There are 9 hidden switches. A switch that is on adds its own fixed numbers to the row, and there is some noise. The rows also spread widely along 11 directions, which tell nothing about the answers.
Known rows, each followed by its switches (1 for on, 0 for off):
6	-1	3	9	6	-1	-4	5	-9	-9	3	-2	-1	1	6	-13	-12	19	-6	-8	-10	14	13	7	9 => 0 0 0 0 0 0 1 0 0
2	-29	-12	-17	4	10	7	-3	-1	3	2	-4	23	1	-7	11	5	-6	-8	0	5	-12	3	2	-9 => 1 0 0 0 1 1 0 0 0
-4	-23	-21	-21	1	10	-11	-1	-5	-1	5	13	23	8	5	20	-15	1	-8	-28	-21	-1	-12	15	-1 => 0 0 1 0 0 1 0 0 0
-4	-12	3	-6	13	16	15	3	0	-11	6	-3	6	7	1	-1	-7	19	2	7	20	-5	8	10	0 => 1 0 0 1 0 0 0 0 0
9	0	12	32	8	4	4	-4	-1	-25	1	-6	10	-6	8	1	14	21	12	19	9	4	27	6	10 => 1 1 0 1 0 0 1 0 1
-14	-6	12	-11	-10	14	-15	26	19	22	-10	7	-22	14	-3	-21	-5	4	2	-11	6	-2	-12	-7	-21 => 0 0 0 0 0 1 0 0 1
-16	-3	-17	-9	2	-9	0	-3	-6	1	17	-1	10	12	-3	7	-2	3	1	-22	-6	-7	-20	0	-1 => 0 0 1 0 1 0 0 1 0
0	8	-9	15	17	-11	-15	10	2	-24	4	28	-4	11	8	-5	-16	30	11	-36	-12	9	5	-4	4 => 1 0 1 0 0 0 1 0 0
-14	-21	10	-20	-8	23	18	2	-14	2	-12	-7	14	-12	-5	-1	1	6	-34	-22	13	-10	-25	8	-17 => 1 0 1 1 0 1 1 0 0
-27	-3	1	0	6	-8	13	11	1	8	14	-21	-9	6	-7	-25	11	17	-7	-2	14	-8	-3	4	-14 => 1 1 1 0 0 1 1 0 0
-9	-6	0	-6	5	4	3	6	-1	-2	-3	2	5	-1	4	-6	-11	16	3	-8	2	-1	-4	5	-1 => 1 0 1 1 0 0 1 0 0
-3	16	11	16	5	-15	-23	12	8	-11	-13	10	-2	7	16	-10	15	26	-1	-10	-12	8	12	16	5 => 1 0 0 1 0 1 0 0 1
-4	13	-10	17	-6	-15	10	0	-12	-15	-13	15	-2	-8	-5	-12	-11	16	21	-28	7	-4	-6	-19	2 => 1 1 0 0 0 1 1 0 0
-23	-1	5	-10	6	-5	-3	17	16	8	-19	2	-11	10	2	-17	16	3	10	-7	17	-21	5	-4	-19 => 1 0 0 0 1 0 1 0 0
-17	-10	-6	-13	4	5	27	17	-5	7	1	22	6	28	2	-1	-15	20	16	-7	0	-13	-10	2	-1 => 1 0 1 0 0 1 1 0 0
7	-8	-11	8	6	-15	7	-2	-14	1	35	-15	1	10	-13	-14	-13	22	-8	-7	-9	17	-9	-4	6 => 1 0 0 0 1 1 1 0 0
-11	-20	0	-20	-1	-10	-1	7	-8	0	-11	12	-7	1	-7	-21	-3	11	-32	-49	0	-7	-7	-1	-10 => 0 0 0 1 1 1 1 0 0
22	-16	7	18	-6	8	10	15	-3	11	6	13	-9	11	-9	-19	-18	25	12	7	-9	16	10	-18	3 => 1 1 0 0 0 1 1 0 1
5	-1	-5	1	4	-11	3	-4	-13	-7	-7	4	9	-10	4	-8	-18	17	6	-14	-5	4	3	-2	12 => 1 0 1 1 0 0 1 1 1
2	-9	3	1	-13	9	8	10	-3	13	-11	3	-4	-11	-12	-16	-10	7	1	-11	7	-3	-8	-24	-12 => 1 1 1 0 0 1 0 1 0
-25	-32	-3	-19	-6	0	4	2	7	15	3	0	6	4	-13	-4	39	-10	-40	-34	7	-24	-11	1	-26 => 0 0 1 1 0 1 1 0 0
0	6	-11	0	-14	-16	-8	2	-10	14	-14	6	5	1	3	-5	-7	0	12	-15	-25	6	-5	1	8 => 0 0 0 0 0 1 1 0 0
-11	6	2	-8	-18	-13	12	-3	-19	16	-12	-16	-4	-17	-14	-22	1	4	-26	-22	4	-1	-20	-11	-7 => 1 0 0 0 0 1 0 0 0
-4	-1	11	-6	7	-10	-7	6	-9	8	-9	-30	-8	-17	-1	-32	-20	13	-18	5	5	9	23	8	5 => 0 0 1 0 1 0 0 0 1
-14	18	3	7	2	-7	-24	13	3	-10	-24	-5	-2	-9	16	-11	-3	14	17	-11	-6	6	-3	12	-5 => 1 1 0 0 1 1 1 0 0
-4	-1	-1	8	11	-7	-10	9	6	1	10	-8	-12	0	-5	-25	-6	14	2	-12	8	6	8	-9	-6 => 0 0 1 0 0 1 1 1 1
-8	-8	-10	-21	-3	-4	10	-4	-7	4	-24	-4	19	-4	6	3	8	-10	3	-4	1	-18	10	10	1 => 0 0 0 0 0 1 0 1 0

New rows, each followed by its switches (1 for on, 0 for off):
16	-15	-23	12	10	-6	-2	-5	-6	-16	9	16	15	-6	-5	4	-21	15	10	-20	-10	7	17	-10	9 => 1 1 1 0 0 1 0 0 0
0	-15	-13	-5	9	9	-3	-1	4	-3	-7	-7	19	-12	4	6	-11	0	15	2	6	-2	6	8	-3 => 1 0 1 1 0 1 1 0 0
1	-9	-9	6	3	-11	-9	-2	-1	-5	-5	7	9	-9	-2	-6	-2	11	-1	-22	-3	0	3	-5	-3 => 1 0 1 1 0 1 1 0 1
-20	-4	14	0	2	22	8	13	3	-5	2	-10	0	12	2	-4	14	9	-9	-1	19	-6	-11	12	-16 => 0 0 0 0 0 1 1 0 0
-18	4	16	-3	2	3	1	-5	-7	-9	-10	-31	9	-13	8	-6	33	1	-40	-1	11	-8	13	25	-8 => 0 0 0 0 0 0 0 0 0
-24	9	-17	-10	26	-18	25	2	-12	-27	0	7	7	17	8	-3	-25	26	31	-11	16	-14	6	12	14 => 1 0 0 0 1 0 1 0 0
-12	-6	-6	-12	11	12	-1	7	0	-3	13	-15	1	7	4	-4	-13	12	4	-2	6	3	-12	13	-7 => 1 0 0 0 0 0 1 0 0
3	-1	1	7	-7	-3	16	-1	-6	3	-15	6	6	-7	-2	-8	0	7	14	1	4	-4	5	-13	5 => 1 0 0 1 0 0 1 0 0
4	-16	-8	-5	-2	7	-4	6	6	3	-4	16	1	4	-6	-3	-14	7	16	-19	3	0	-12	-11	-7 => 1 0 0 1 0 1 1 0 1
1	-30	-4	-9	2	31	15	6	3	6	15	-2	16	15	-6	14	2	1	2	8	8	-6	-12	4	-14 => 1 0 0 0 0 1 1 0 0
-11	-9	-4	-6	16	5	2	12	-3	-20	1	15	7	9	8	-2	-12	28	-5	-22	-1	-5	9	14	-2 => 1 1 1 0 0 1 0 0 0
2	-13	2	6	7	-4	10	9	15	-6	-33	36	8	7	3	-4	12	4	27	-1	16	-27	45	-13	4 => 0 0 1 1 0 1 0 1 1
1	2	-11	-3	-1	-8	-5	-7	-21	-15	-14	-6	21	-15	16	3	-16	15	3	-11	-21	10	-3	26	16 => 1 1 0 1 0 1 1 0 0
-11	2	1	-5	-8	8	10	1	-9	-2	-23	6	15	-12	1	4	-11	6	3	-14	6	-7	-16	0	-3 => 1 0 1 1 0 1 0 0 0
-14	-5	-8	-18	-2	-8	8	4	-6	11	-16	-3	-4	-14	-7	-22	-15	4	-5	-26	9	-11	-6	-11	-11 => 1 0 1 0 0 0 1 0 0
-8	-14	6	2	-11	17	10	6	1	11	-3	8	14	5	-4	10	14	3	-4	-4	0	-8	-20	-3	-13 => 1 0 1 1 0 1 1 0 0
7	-3	13	14	-5	-4	17	21	-7	5	-11	18	-18	13	-4	-32	-18	32	12	-2	1	4	16	-16	4 => 1 1 0 0 0 1 1 0 1
-16	-12	0	-18	8	-1	3	3	-6	-10	-8	12	12	7	8	5	-11	13	-10	-17	0	-11	0	17	6 => 0 0 1 1 1 0 0 0 1
-24	-3	9	-22	-5	18	2	21	3	18	-14	-9	-5	7	6	-12	-15	6	0	3	6	-7	-10	13	-13 => 0 0 1 0 0 1 0 0 0
9	-13	-27	-2	-6	-16	21	-14	-15	0	-3	10	8	-11	-17	-5	-20	-2	18	-16	0	-11	17	-25	13 => 0 1 0 0 0 0 0 0 0
-3	-10	-22	-3	7	-16	-26	11	20	25	24	-7	-15	11	-10	-19	-14	-3	29	-8	-9	4	0	-21	-10 => 0 0 1 0 1 0 1 1 0
-1	-34	-18	-10	28	1	9	3	16	-3	21	1	9	13	-4	-2	-4	11	13	8	10	-12	32	5	-1 => 1 0 1 1 0 0 1 0 0
6	-7	-8	21	2	-8	-5	-5	3	-7	3	18	8	2	-3	7	15	2	6	-14	-8	-4	16	-12	3 => 0 0 1 0 0 0 1 0 1
-8	-7	-19	-2	30	-11	-6	9	13	-15	16	-4	-4	8	6	-20	-24	27	35	-3	11	1	24	7	3 => 1 1 1 1 0 1 1 1 0
9	-17	-16	-1	-7	-3	-14	-1	-3	9	3	-5	5	-18	-15	-8	-19	-1	-7	-22	-10	8	-7	-19	-8 => 1 1 1 0 1 1 0 0 0
-8	-5	1	4	8	-5	-3	2	4	-8	3	5	-6	2	-3	-12	-4	17	-5	-15	11	-3	13	-3	1 => 0 0 1 1 0 0 0 0 1
-1	-17	-21	-21	6	-7	10	2	-17	-1	15	9	-2	11	-8	-13	-42	20	-7	-33	-8	5	-8	0	8 => 0 0 0 0 0 1 0 0 0
-10	-10	12	-25	5	7	14	14	-1	4	-37	7	10	0	13	-9	-5	9	3	6	10	-21	17	11	-1 => 1 0 1 1 1 0 0 1 0
-11	11	-16	21	11	-20	1	-2	11	-22	-5	20	2	10	1	-1	13	7	45	-16	17	-16	16	-15	4 => 0 0 0 1 0 1 1 1 0
11	-38	-21	-28	2	-5	41	-14	-28	5	-5	6	31	0	-10	7	-22	-1	-3	-1	-3	-16	9	0	16 => 1 0 0 0 1 0 1 0 1
-3	0	-11	-9	2	5	-6	10	1	3	8	11	1	17	3	1	-23	16	25	-11	-5	5	-25	-1	-2 => 1 0 0 0 0 1 0 1 1
0	-3	0	-3	-12	17	-17	5	-4	4	-13	0	11	-12	3	9	-13	-2	-6	-17	-9	9	-16	1	-8 => 0 0 1 0 0 1 0 0 0
4	-3	1	11	8	-5	-5	-7	-4	-26	-11	8	-2	-21	-6	-14	-4	14	-9	-37	18	1	5	-14	-3 => 1 0 0 1 0 0 1 0 1
-2	-1	11	2	-4	-9	7	17	-3	12	-13	11	-5	16	4	-19	-6	22	13	6	-7	1	3	1	6 => 1 0 0 1 1 1 1 0 1
21	-16	-27	-1	5	-8	-12	-13	-2	-3	1	3	7	-22	-9	-7	-30	-1	21	-22	-3	11	11	-21	6 => 1 0 0 1 0 0 1 0 0
-1	0	2	-6	3	5	14	5	-11	-2	-20	7	10	-6	7	-5	-19	12	16	-2	4	-6	1	-1	7 => 1 0 1 0 0 0 1 1 1
-6	-20	0	-6	8	2	16	5	-5	-4	1	6	4	8	-6	-7	-10	10	-5	-8	11	-11	11	-2	1 => 0 0 1 0 1 0 1 0 1
27	-19	-15	-3	7	-7	-27	-6	3	-4	0	13	0	-16	-4	-15	-20	8	0	-37	-11	14	9	-18	0 => 1 0 0 1 0 0 1 1 1
-15	4	1	-1	2	7	7	5	-3	-5	-2	-6	4	-1	1	-3	-3	14	10	-4	14	-9	-12	2	-7 => 1 1 1 0 0 1 0 1 1
10	-29	6	-10	-10	23	13	0	-4	10	-11	1	17	0	-4	8	12	-10	-12	4	1	-8	2	0	-7 => 0 0 0 0 0 1 1 1 1
3	-6	-6	0	8	-3	-10	-6	-4	-11	7	-15	6	-15	-3	-6	4	2	-11	-21	7	3	-5	-4	-9 => 1 0 0 0 1 0 1 1 0
-39	2	-4	-28	12	13	-16	13	14	-4	7	-15	3	20	16	11	3	2	6	-4	8	-12	-22	33	-16 => 0 0 0 0 1 0 0 0 0
-11	-4	-11	-5	13	-15	17	6	2	7	12	-8	-6	17	-8	-22	-15	16	36	8	20	-9	-3	-9	3 => 1 0 0 1 1 1 1 1 1
16	-17	15	22	-2	12	2	12	4	-5	-14	13	-4	-6	-4	-17	10	18	-6	-3	6	4	28	-14	-4 => 1 1 0 1 0 1 1 0 0
-13	4	-7	-3	-1	-1	-18	1	11	3	-13	-3	8	-10	3	3	14	-8	3	-15	2	-10	-5	-2	-14 => 1 0 1 0 0 0 0 0 0
-17	-14	-10	-15	10	-3	27	-7	-14	-27	-7	13	15	-1	-5	7	6	10	-15	-32	21	-27	0	1	-4 => 1 1 0 0 1 0 0 0 0
-6	-24	-23	-21	-14	9	7	-7	-7	16	-4	5	20	-6	-8	13	-19	-15	11	-18	-7	-9	-25	-5	-4 => 0 0 1 1 0 1 1 0 0
1	-7	-4	11	6	-8	-16	1	12	-3	-1	-8	-9	-12	-6	-20	9	4	5	-12	10	-2	14	-13	-13 => 1 1 0 0 0 0 1 0 1
7	-3	5	4	0	5	-8	10	-3	1	-4	0	0	1	5	-11	-11	18	0	-6	-8	13	-2	4	0 => 1 0 0 0 0 1 1 0 1
-2	-5	0	-3	-3	-3	-6	3	-3	0	11	6	-9	8	-7	-12	-12	18	-7	-30	1	6	-19	-6	-2 => 0 0 0 1 0 1 0 1 1
-11	-20	-12	-17	3	12	17	8	7	13	10	10	19	25	1	15	-3	7	20	15	-4	-14	-5	12	0 => 1 0 1 1 0 1 0 0 0
-9	-6	14	2	12	24	10	12	3	-11	12	-16	1	9	8	-5	10	19	-2	12	15	-1	0	14	-10 => 1 1 0 0 0 0 1 1 0
-2	0	14	4	5	17	3	2	-12	-14	-2	-16	15	-5	9	7	-2	12	-10	9	6	7	-9	19	1 => 1 0 0 0 1 0 1 0 1
-7	-8	-14	-19	13	11	-29	18	13	-3	-12	11	4	-1	12	-1	-27	4	23	-27	-2	0	-12	3	-16 => 1 0 1 0 1 1 1 1 0
-23	9	1	-13	2	-14	-1	7	-13	-4	-11	8	4	3	14	-8	-5	24	-13	-28	-14	-3	-14	20	4 => 1 0 1 1 0 0 1 0 0
4	-11	6	-2	3	-21	-2	11	-4	10	-4	-2	-21	2	-6	-45	-15	29	-13	-10	-3	7	33	0	9 => 0 1 0 1 0 1 0 0 1
-1	-12	5	-21	-1	18	3	9	2	16	-11	-23	-7	-15	-6	-22	-21	1	-5	6	18	0	3	-3	-12 => 1 0 0 0 0 0 0 0 0
-10	-3	0	-6	5	-2	-2	3	-5	-10	-7	-6	6	-2	3	-4	-1	7	-11	-14	5	-4	5	10	-1 => 0 0 0 0 1 1 0 0 0
0	-4	3	18	2	11	14	-13	-14	-22	16	-6	25	1	-1	24	12	10	0	4	7	3	-20	8	7 => 1 0 0 1 1 0 1 0 1
15	-12	-10	23	-13	-6	0	-19	-12	-5	16	23	21	-2	-13	23	11	1	-15	-25	-19	5	-12	-18	9 => 0 0 1 1 0 0 0 0 1
-35	-12	-22	-31	6	-13	4	6	3	4	-1	14	0	12	-1	-4	-2	5	5	-37	5	-28	-20	4	-16 => 1 1 1 0 0 0 1 0 1
1	16	8	10	-28	-5	43	-5	-38	8	-26	5	9	-13	-9	-8	-15	10	6	-3	1	-3	-22	-19	13 => 1 0 0 0 0 0 1 0 0
-11	-7	27	7	-10	21	5	25	7	12	-5	-1	-17	14	0	-23	5	22	-7	4	6	3	-3	4	-13 => 0 1 0 1 0 1 1 0 0
4	-9	-29	-9	7	-21	-1	-18	-17	-18	4	11	23	-3	1	15	-13	-1	10	-33	-13	-4	-6	1	16 => 0 0 0 0 1 0 1 1 1
-8	-5	-10	-7	-15	-18	2	-2	-5	28	-13	-30	1	-20	-13	-19	3	-13	7	5	-1	-6	-6	-13	-10 => 1 1 0 0 1 1 1 0 0
13	-21	-32	-4	8	-11	7	-14	-11	-1	14	5	19	-5	-7	5	-20	-4	14	-14	-12	-1	14	-11	13 => 0 0 1 0 0 0 1 1 0
-12	9	-6	5	11	-20	-26	14	16	-2	-10	-4	-11	-4	7	-24	-2	17	12	-10	-2	1	26	3	-5 => 1 1 1 0 0 1 0 0 0
20	-21	-4	6	10	3	16	5	-4	-13	-12	24	2	-3	-3	-15	-6	17	8	-13	8	-9	37	-20	3 => 1 1 0 0 0 0 1 1 0
-7	-27	-7	-21	7	6	12	10	6	18	5	-5	2	15	-6	-10	4	3	-4	3	4	-11	6	5	-12 => 1 0 0 0 0 1 1 0 0
-9	2	-2	-6	12	-8	-28	6	14	-6	-12	-4	0	-2	14	-7	11	4	5	-11	-2	-3	11	13	-8 => 1 0 0 0 0 0 1 0 1
-3	2	-3	4	7	-5	8	2	-2	-10	-9	5	3	1	1	-5	-18	13	29	-1	15	-3	-1	-5	5 => 1 0 0 1 1 0 1 0 1
-16	0	-1	-4	18	-12	11	7	0	-8	4	2	1	17	8	-11	-7	26	4	3	4	-9	28	18	13 => 0 0 1 1 0 0 0 0 0
-32	0	-8	-18	-7	13	-12	11	10	7	-8	0	9	11	15	15	-2	-2	31	-7	-2	-13	-35	19	-11 => 0 1 1 1 0 1 1 1 1
-28	-12	5	-14	8	20	24	6	-1	-5	10	-21	6	12	4	0	10	9	-2	14	21	-17	0	24	-8 => 0 1 0 0 0 0 1 0 0
8	11	-8	21	-7	-12	13	-1	-10	4	0	-2	-2	0	-4	-11	-27	12	53	18	-2	8	6	-18	21 => 0 1 0 1 1 0 1 1 0
-15	-19	0	4	6	24	-1	9	15	-5	14	-1	6	10	-3	7	7	5	8	-3	17	-6	-8	3	-16 => 0 0 1 1 0 1 1 0 0
1	-4	-1	3	-4	2	2	-2	-4	9	8	-11	3	-1	-4	-4	-10	8	10	6	-1	9	-13	-1	2 => 1 0 0 1 0 0 1 0 1
-21	3	-25	-13	12	-3	9	-15	-12	-18	12	-20	13	-6	-5	8	-25	1	20	-14	24	-8	-21	9	4 => 0 0 0 0 0 1 0 0 1
-1	-7	-14	-1	10	-19	14	1	1	5	1	0	-4	3	-11	-21	-18	10	31	2	14	-6	16	-18	7 => 1 0 0 1 1 0 1 0 0
3	-1	18	11	-27	11	21	2	-6	17	-24	12	1	-3	-10	-2	9	-4	6	7	8	-10	-6	-21	0 => 0 0 0 1 0 0 0 0 1
